There are 4 nested groupings, the coarsest first. Each group lies inside one group of the grouping before and may be the whole of it. The rows also spread widely along 14 directions, which tell nothing about the answers.
In the rows, 128 means zero.
Some rows, each with its group in each grouping after it:
[134 142 113 128 190 114 121 141 147 120 107 153 136 105 138 118 115  98
 100 110 124 176 165 148 145  77]	q_170 Zegi Bapek mok
[122 147 137 122 173 123  79  97 146 143 120 134 124 116 145 134 136 141
  85 135 105  99 168 100 124 131]	q_321 lale zapid Rokom
[128  80  98 144 107 113 155  92 143 111 107 109  89 124  87 130 119  82
 125 130 125 159 118 165 109 118]	q_170 Zegi Debo tari
[138 145 121 125 170 117 168 185 122  99 126 120 147 133  94 123 114 130
 125 103 151 142  93 119 163  64]	q_601 tolab gimul mov
[139 110 109 102 190 151 137 111 128 147 177  88 114  95 149 114 164 146
 165 125 108  77 153 141  26 104]	q_601 tolab gobok lum
[108 123 106 134 187 161 137  93 108 138 195 157 119 119 146 162 127 162
 122 148  99 114 187 145 110 136]	q_170 Zegi Bapek gif
[139 134  94 109 157 103 117 152 143 112 150 159  77 121 148 133  72 147
 111 107 110 150 154 148 155  81]	q_601 tolab gimul Lilig
[136 107 115 109 135 102 119 109 143 115 109 108 137 127 101 142 130 101
 117 104  98 135 134 158  81 126]	q_170 bopu letu Par
[145 139 129 109 164 142 102 129 155 138 164 107 143  82 133 120 120 125
 170 100  53 119 150 139 140 107]	q_170 bopu letu romo
[130 127 107  80 193 125 148 139 100 110 150 130 101 127 145 147 129 170
  98 138 124 119 139 150 117  99]	q_321 sive Dab nefem
[119  88  60 124 171 136 101 109 108 115 152 115  88 135 154 181 116 121
 161 150 134 110  63 160  25 151]	q_601 sunur rodig gop
[133 126 155 161  89  96 103 102 151 133 139  52 135 110  75 146 126 152
 174  99 110  51 148  69  64 165]	q_601 tolab gobok sivi
[128 130  94  97 154 171  68 139 198 122 149 155  94 193 152 138  84 119
 113 145  73  98  88 121 119  76]	q_170 Zegi fim zumep
[143 114  94  97 128 127 108 155 160 132 142 127  94 131 163 106 117 122
 131 108  99 113 109 151 111  83]	q_601 tolab gobok sivi
[132 113 135 138 103  99 132 137 125 120  99 104 148 113  98 125 130 123
 117  88 104 126 149 141 172 119]	q_170 Zegi Debo tari
[123 116 126 103 124 121 126 131  97 145 144  82 156 128 148 129 199 158
 120 114 115  56 132 119  74 169]	q_321 lale zapid Rokom
[137 150 127 121 154  85  79 155 153 127  82 142 163 112 160 126 117 107
 101  75  95 154 182 150 138 114]	q_170 Zegi fim zumep
[114 152 114 135 148 145  41 102 151 146  87 131  95 156 199 153 159 104
 119 166 115 101 104  80 111 182]	q_601 tolab gimul mov
[139 140 121 151 101  80  92 178 138 132  74  86 158 113 149 110 157  95
 141  73 135 124 106 102 170 126]	q_170 bopu letu Par
[120 132 114 157 162  90  84 123 141 123  89 134 131 132 134 151 119 107
 114 111 150 134 137 118  73 137]	q_601 tolab gimul mov
[125 125 107  96 175 125 161 151  94 104 183 146 129 130 116 160 101 181
 108 121 113 118 131 162 129 107]	q_321 sive Dab nefem
[113  96 109 158 138 143 111 118 107 130 128 122 131 108 125 153 133 113
 159 128 119 108  65 143 140 144]	q_321 lale zapid Rokom
[127 137 102 161 154 104 142 125 133 132 139 127  78 100 150 118 126 128
 137 127 162 150 172 111 135 107]	q_601 tolab gimul mov
[152 136  98 105 159 103 109 156 164 122 172  80 107  91 143 108 110 125
 166 110 122 109 102 127  61 103]	q_321 sive Dab nefem
[126 151 130 139 166 139 134 137 110 148 162 115 156  83 127 120 135 139
 116 130 135  98 117  95 174 117]	q_601 tolab gobok sivi
[122 129 127 180  94  56 109  76 174 139  74 110  92 104 102 106 126  72
  70 124 172 152 182  82 104 145]	q_601 tolab gimul Lilig
[135 129  98 137 154  94 127 151 124  84 102 138  92 149 141 184 107 140
 175  92 112 169 161 157 117 114]	q_170 bopu letu Par
[122 161 115 170 144 123 138 111 161 127 108 146 108 114 126 125 130  76
 112 146 141 188 146  94 191 116]	q_170 bopu letu romo
[126 146 104 132 154 167 158 109 174 132 192 114 107 151 113 119 141 112
 127 171 126 116 123  85  89 112]	q_170 Zegi Bapek gif
[107 118  98 182  65 129 157  84 130 144 144 114  73 123 141 128 159 107
 129 161 142 138 155  97 169 184]	q_170 Zegi Debo tari
[134 147 101 119 137 136 130 156 156 120 134 137  89 151 150 120 123 114
 124 134 122 140 101 108 158 104]	q_601 tolab gimul Lilig
[111 107 122 167 109 107 191  91  96 130 105  85 144 120  89 136 186  96
 101 143 177 130 138 112 110 165]	q_170 Zegi fim zumep
[123 138  93 149 111 144 104 147 174 118 131 154 129 167 149 149 121  77
 158 121  92 161  89 139 114 152]	q_170 Zegi Bapek gif

New rows. What belongs after each?
[124 127 124 148 154 141 140 153 108 108 173 120 174 126  88 174  99 160
 172  99  93 107 122 141 135 130]	q_170 Zegi Debo tari
[128 136 128 160 137 147  67 100 170 148 138  85 105 101 151 129 139 117
 186 135  91  85 143  80 109 148]	q_170 Zegi Bapek mok
[120 111 103 119 158 165 118 124 126 131 148 125 108 153 132 144 130 136
 121 154 123  79  70 117 111 105]	q_601 tolab gobok sivi
[128 115 139 100 179 117 127 145  86 126 105 120 144 119 125 130 140 170
  90 100 118  94 154 142 158  84]	q_601 tolab gimul mov
[113 129 102 166 165 134  63 111 150 149 121 155 119 107 176 134 122  98
 127 128 113 134 154 131 125 130]	q_170 Zegi Bapek mok
[127 127 111 135 122 137  78 163 136 111 132 159 115 152 134 170  66 149
 152 105  80 108  76 134 184 111]	q_601 tolab gobok sivi
[143 126 104  93 147 126 160 165 131 109 146 129  92 136 124 117 106 152
 118 113 116 125 121 139 155  60]	q_601 tolab gobok lum
[113 111 103 140 146 145 130  83 121 148 199 127  98 105 126 139 118 147
 131 149 115  96 152 125  96 147]	q_601 tolab gimul mov
[122  64 108 110 136 133 107  95 122 136 137  93 150 118  85 128 122 106
  88 127 107  74  76 162  83 116]	q_170 Zegi Debo tari
[124 124 114  99  81 129 119 168 142 121 113 141 150 191 126 126 132 118
  64 111  93 111  82 130 180 123]	q_170 Zegi Bapek gif
[138 157 104 115 175 130 150 163 140 108 154 112 104 131 151 133 141 136
 158 135 138 136 114 114 100 112]	q_321 sive Dab nefem
[111  84  93 156  97 112 104 104 122 133 125 139  89 142 153 156 135 139
 143 107 100 115 175 157 119 143]	q_170 bopu letu Par
[104 140 110 188 147 149 143 105 137 123 139 144 136 138 103 158 123  93
 123 160 147 152 110 102 150 149]	q_170 Zegi Debo tari
[109  99 127 136 127 122  99  99 100 147  75 135 120 131 161 141 172 138
  92 122 115  92 163 138 129 149]	q_601 tolab gobok lum
[128 120 134 120 134 131  95 153 137 133  93 125 189 146 126 131 153 107
 121  92  97  98  89 144  95 125]	q_601 tolab gobok sivi
[134 150 108 132 122  99 129 173 136 128 124 105 139 125 149 108 151 111
 117 104 142 130 131 104 142 122]	q_170 Zegi Bapek mok
[138 127 125 142 109  72  76 135 171 125  83  83  86 110 127 108 111 116
 118 107 141 103 117  87 133 104]	q_321 sive Dab nefem
[123 134 119 143  96 129 180 139 130 108 132 141 120 157  85 142 119 119
 108 134 134 146  96 114 175 123]	q_601 tolab gobok sivi
[138 135  85 100  90 127 149 145 136 125 175 108  86 137 156 121 140 115
 144 137 113 133  88 126 118 166]	q_601 tolab gimul mov
[135 133 101  77 167 139 131 114 144 120 152 149 113 135 147 141 114 121
  92 138  80 148 157 167 110 116]	q_170 Zegi fim zumep
[131 116 118 143 110 121  93 148 147 139 176  99 170 102 106 121 103 125
 153  84  86  82 114 127 114 129]	q_170 Zegi Bapek mok
[117 131 106 159 160 136 126 109 118 119 112 125  69 123 162 158 142 133
 158 149 134 142 162 111 148 133]	q_170 Zegi Bapek mok
[123 105 113 157 126  85 103 160  88 137 110  80 124  96 145 123 146 155
 135  94 165  69 102 103 157 115]	q_321 lale zapid Rokom
[129  67 105 105 107 116 101 127 102 129 117  90 134 128 124 138 144 131
 130  94  90  75  94 168 115 122]	q_170 bopu letu Par
[147 148 118 149 183 113  99 103 179 110 132 108  87  88 105 154  73 103
 186 128 118 148 127 112  67 110]	q_601 tolab gobok sivi
[122 134  96 109 155 112 124 157 101 116 154 148 169 144 136 159 114 138
  78 110 120 129 123 155 121 142]	q_170 Zegi Debo tari
[127 133 116 124 142 160 128  88 171 126 119 145 107 130 121 124 133  65
 108 161  91 171 124 136 138 131]	q_170 Zegi Bapek mok
[134 105  97 113 132  98 146 125 123  99 119  97 107 152 113 158 132 126
 128 118 128 133 131 153  59 136]	q_170 Zegi Debo tari
[123 112 112 140 109 138 127 142 157 134 138 127 151 150 117 113 135 110
 119 105 102 114 128 137 125 108]	q_170 Zegi Debo tari
[126 109 107 126 112 143 118 127 159 127 133 139 118 144 134 125 127 105
 131 114  78 135 130 157 131 117]	q_170 Zegi Bapek gif
[138 171 135 139 127 139 120 138 187 115 110 115 131 138 111 127 129  93
 154 129  99 150 107  84 146 128]	q_601 sunur rodig gop
[141 134 110 115 169  90 128 108 124  97 153  89 109 101  95 172  90 135
 137 124 125 132 145 129  58 147]	q_170 Zegi Bapek mok
[146 120  98 103 153 136 158 152 124 107 148 109 110  99 128 128 108 109
 158 121 101 156  92 164 168  94]	q_170 Zegi fim zumep
[117 111 109 123 168 132 125  79 121 123 110 129  93 137 120 153 135 108
  93 164 139 128 113 128  86 140]	q_601 tolab gimul mov
[144 148 108 114 118 120  86 141 170 118  99 115  88 138 166 132 131  98
 152 119  85 147 115 115 161 129]	q_170 bopu letu Par
[134 142 138 117 199 139 126 133 131  94 118 151 121 129 118 173  92 164
 154 106  66 153 191 159 164  87]	q_170 Zegi Debo tari
[109 103 109 183 165 171 148  96 142 102 125 145 105 170  95 186 132 114
 202 141 112 143 128 139  89 112]	q_170 bopu letu Par
[111 120  94 147 140 140 143 131 116 139 168 152 122 122 145 133 129 145
 125 126 125 123 148 136 142 120]	q_601 sunur rodig gop
[125 111 113 135 170 109 133 103 103 133 123 114 107  90 133 132 140 128
 122 127 144 128 155 141 103 126]	q_601 tolab gimul mov
[134 136 117 131 114  94 108 124 177 124 115 103 117 147 116 121 125 113
 101 113 121 121 161 103  89 122]	q_170 Zegi Debo tari
[143 149 111 127 181 117 129 172 120 123 140 127 112  83 152 117 109 137
 147 104 131 143 126 125 192  79]	q_601 tolab gimul Lilig
[127 147 110 141 169 133 101 111 145 119 154 138 141 116 120 170  98 100
 157 130 106 146 107 134  72 169]	q_601 tolab gimul mov
[137 123 129  92 115  73  79 112 143 120  70  88 104 125 139 136 142 119
  85 118 111 107 129 126  90 158]	q_321 sive Dab nefem
[113 138 155 179 164 149  98  44 164 141  92 113 122  93  93 144 125  82
 117 169 116 130 150  79 163 139]	q_170 Zegi fim zumep
[122 151 135 112 170 150 175 134 111 114 131 121 156 160 116 152 185 141
 121 141 125 119 127 111 107 142]	q_321 lale zapid Rokom
[134 122 112 129 125  85  95 170 139 103 123 114 138 159 106 155  90 155
 126  75 114  96 125 124 123  93]	q_170 bopu letu Par
[119 166 106 137 161 126 112 183 149 124 168 157 169 159 133 135 105 140
  94 119 142 109  95  99 131 104]	q_321 sive Dab nefem
[120 124 111 160 114 151 145 127 127 130 135 115 129 116 127 132 147 100
 159 136 113 138 102 125 182 147]	q_170 Zegi Debo tari
[134 175 100 154 166  98  88 138 154 143 146 138 108  75 179 120 102 107
 127 124 147 151 148  98 138 129]	q_601 tolab gobok sivi
[115  81  57 109 112 143 160 146 111 133 188 134 109 164 154 121 147 131
 101 133 129 106 103 173  94 116]	q_170 Zegi Debo tari
[111 123 105 154 158 125 139 109  96 133 120 154  93 103 151 144 128 133
 107 142 147 143 151 131 176 125]	q_601 tolab gobok lum
[122 107 119 120 157 143 152 118 114 131 135 111 129 129 126 128 163 135
 117 129 114 107 149 139 114 109]	q_170 Zegi Bapek gif
[140 134  92 119  93  94 134 140 125 113 114  98  71 116 159 136 133 118
 150 122 127 155 115 124 146 157]	q_601 sunur rodig gop
[126 148 111 135 176 103 139 136 116 132 109 146 129  95 165 120 147 113
  91 116 140 173 189 141 163 114]	q_170 Zegi Bapek gif
[109  91 100 142 126 139 125  64 185 163 142 141  81 118 128  74 144  81
  60 168 139 121 147 128  97  92]	q_321 sive Dab nefem
[114 115  78 143 205 135 107 133  92 109 133 153  75 142 177 187 105 165
 140 143 140 126 141 147 134 107]	q_170 Zegi Debo tari
[131 166 124 124 170 105  64 113 136 139 150  99 117 108 158 154 121 162
 120 127 110  80 173  71 123 147]	q_170 bopu letu Par
[143 127 101 108 117  99 143 108 151 118 108 107  83 101 134 109 136  73
 103 134 121 180 141 143 126 135]	q_170 Zegi Bapek mok
[130 155 111 139 180 105 151 131 138  95 113 134  78 124 131 152 115 130
 130 143 157 174 148 115 130 107]	q_321 sive Dab nefem
[125 140  85 148 131 130 100 158 162 119 125 122  99 172 161 138 128 101
 134 137 146 122  78  92 116 119]	q_170 Zegi Bapek gif
[125 139 104  99 130 152 127 145 112 113 139 166 133 152 161 169 131 118
 139 127  70 159  97 172 146 180]	q_601 tolab gimul mov
[124 165 109 125 173 166 129 104 158 123 127 155 113 152 154 150 156  87
 125 167 102 172 132 115 135 145]	q_170 bopu letu Par
[116 146 117 118 143 155 127 158 126 103 124 163 123 182 147 172 132 147
 133 137  94 132  97 135 159 139]	q_321 sive Dab nefem
[124 113  97 175  98 112 166 144 146 134 168 109 108 101 101  93 123 109
 145 116 163 128  99 107 157  98]	q_321 lale zapid Rokom
[139 104  82 124  78 118 109 120 203 124 156 115  67 145 118 105  83  90
 121 128  99 131 104 132 116 102]	q_170 Zegi Debo tari
[114 124  88 143 182 123  87 132 124 124 143 167  99 144 170 169  98 150
 133 121 125 124 146 144  93 121]	q_601 tolab gimul mov
[118 115  95 160 145 108 140  94 123 139 130 122 124  84 130 121 138  81
 102 138 155 161 146 144 122 141]	q_170 Zegi Debo tari
[122 151 155  92 142 158 143 105 145 122 119 145 129 168 111 140 159 149
  79 147  72 115 160 109 163 132]	q_321 lale zapid Rokom
[131 137 101 167 134  84 151 174 149 109 111 108 147 124 111 117 135  84
 142 100 183 158  86 121  89 111]	q_321 sive Dab nefem
[132 119 130 122 158 109 114 128 122 113  64  96 152 121  94 131 130  89
  76 127 139 130  77 121 163 108]	q_170 Zegi Debo tari
[118 126  96 146 165 114 152  99 116 151 144 146  92  85 155 107 140 119
  77 148 169 146 173 128 136 107]	q_601 tolab gobok sivi
[128 126 115 129 199 137 131  97 129 136 115 126 149  80 122 111 147  66
  88 147 137 162 122 144 122 110]	q_170 Zegi Bapek mok
[118 106 120 147 119 144 113 110 148 127 112 118 129 146 113 141 135 107
 135 127  97 114 118 132 129 131]	q_170 Zegi Debo tari
[122 130 110 157 135 105 104 134 151 129 118 126 118 128 136 128 129 119
 126 113 141 120 126 110 110 118]	q_321 lale zapid Rokom
[131 149 109 115 158 119 106 133 136 125 119 127 113 135 161 139 141 115
 123 132 123 135 126 118 102 145]	q_601 tolab gimul mov
[134 120 146 127 163 152 187 136 113 112 111  81 167 122  73 126 170 117
 147 123 118 123 109 130 145 100]	q_170 Zegi Debo tari
[147 164 121  87 151 119 118 124 166 121 132 110 139 115 122 121 129  86
 100 131  92 154 118 118 124 133]	q_170 bopu letu romo
[107 120  73 189 130 105 135 121 127 132 141 146 104 127 155 141 129 103
 121 135 174 157 151 128 110 143]	q_170 Zegi Debo tari
[116 163 116 132 152 166 140 152 178  99 146 166 131 209 104 159 113 119
 117 157 117 135  75  99 120 112]	q_321 sive Dab nefem
[152 126  85 103  94 116 126 158 179 121 189  93 101 126 120 105  95  99
 161 110 105 122  64 131  76 124]	q_601 tolab gimul mov
[145 136 117 111 208 100 103 115 154 111  91 115  95  98 115 124  93  98
  99 132 145 153 118 125 106  72]	q_601 tolab gimul mov
[129  99 116 113 149 121  96  91 151 129 133 147 111 110 109 134  85 115
 102 116  82 131 146 170 100 109]	q_601 tolab gimul mov
[126 151 100 150 161  80 133 146 140 122 163 123  99 138 127 133 103 164
 102 115 183 113 181  81  76  98]	q_601 tolab gimul mov
[118 147 114 104 224 160  98 148  93 113 158 168 138 155 161 195 106 185
 132 131  94  99 127 142 120 125]	q_601 tolab gimul mov
[136 166 110 125 148  99 151 138 139 115 150 129 116 109 134 131 128 120
 121 125 135 164 145 117 126 142]	q_321 lale zapid Rokom
[124 121 125 145 147  92  79  94 152 128  74 144 105 116 120 140  99 106
  83 116 124 133 158 127 117 114]	q_601 tolab gobok lum
[132 143 104 125 116 117 113 158 156 105  94 175 114 153 148 145 102  89
 129 105  92 194 108 164 165 136]	q_601 tolab gimul mov
[104 125 103 154 163 143 124  97 128 154 170 157 129 131 139 132 140 131
  88 149 143 104 158 112  96 135]	q_601 tolab gimul Lilig
[137 132 114 118 191 125  96 149 122 108 100 122 145 104 133 153 109 113
 152 108 109 139  85 151 126 106]	q_601 sunur rodig gop
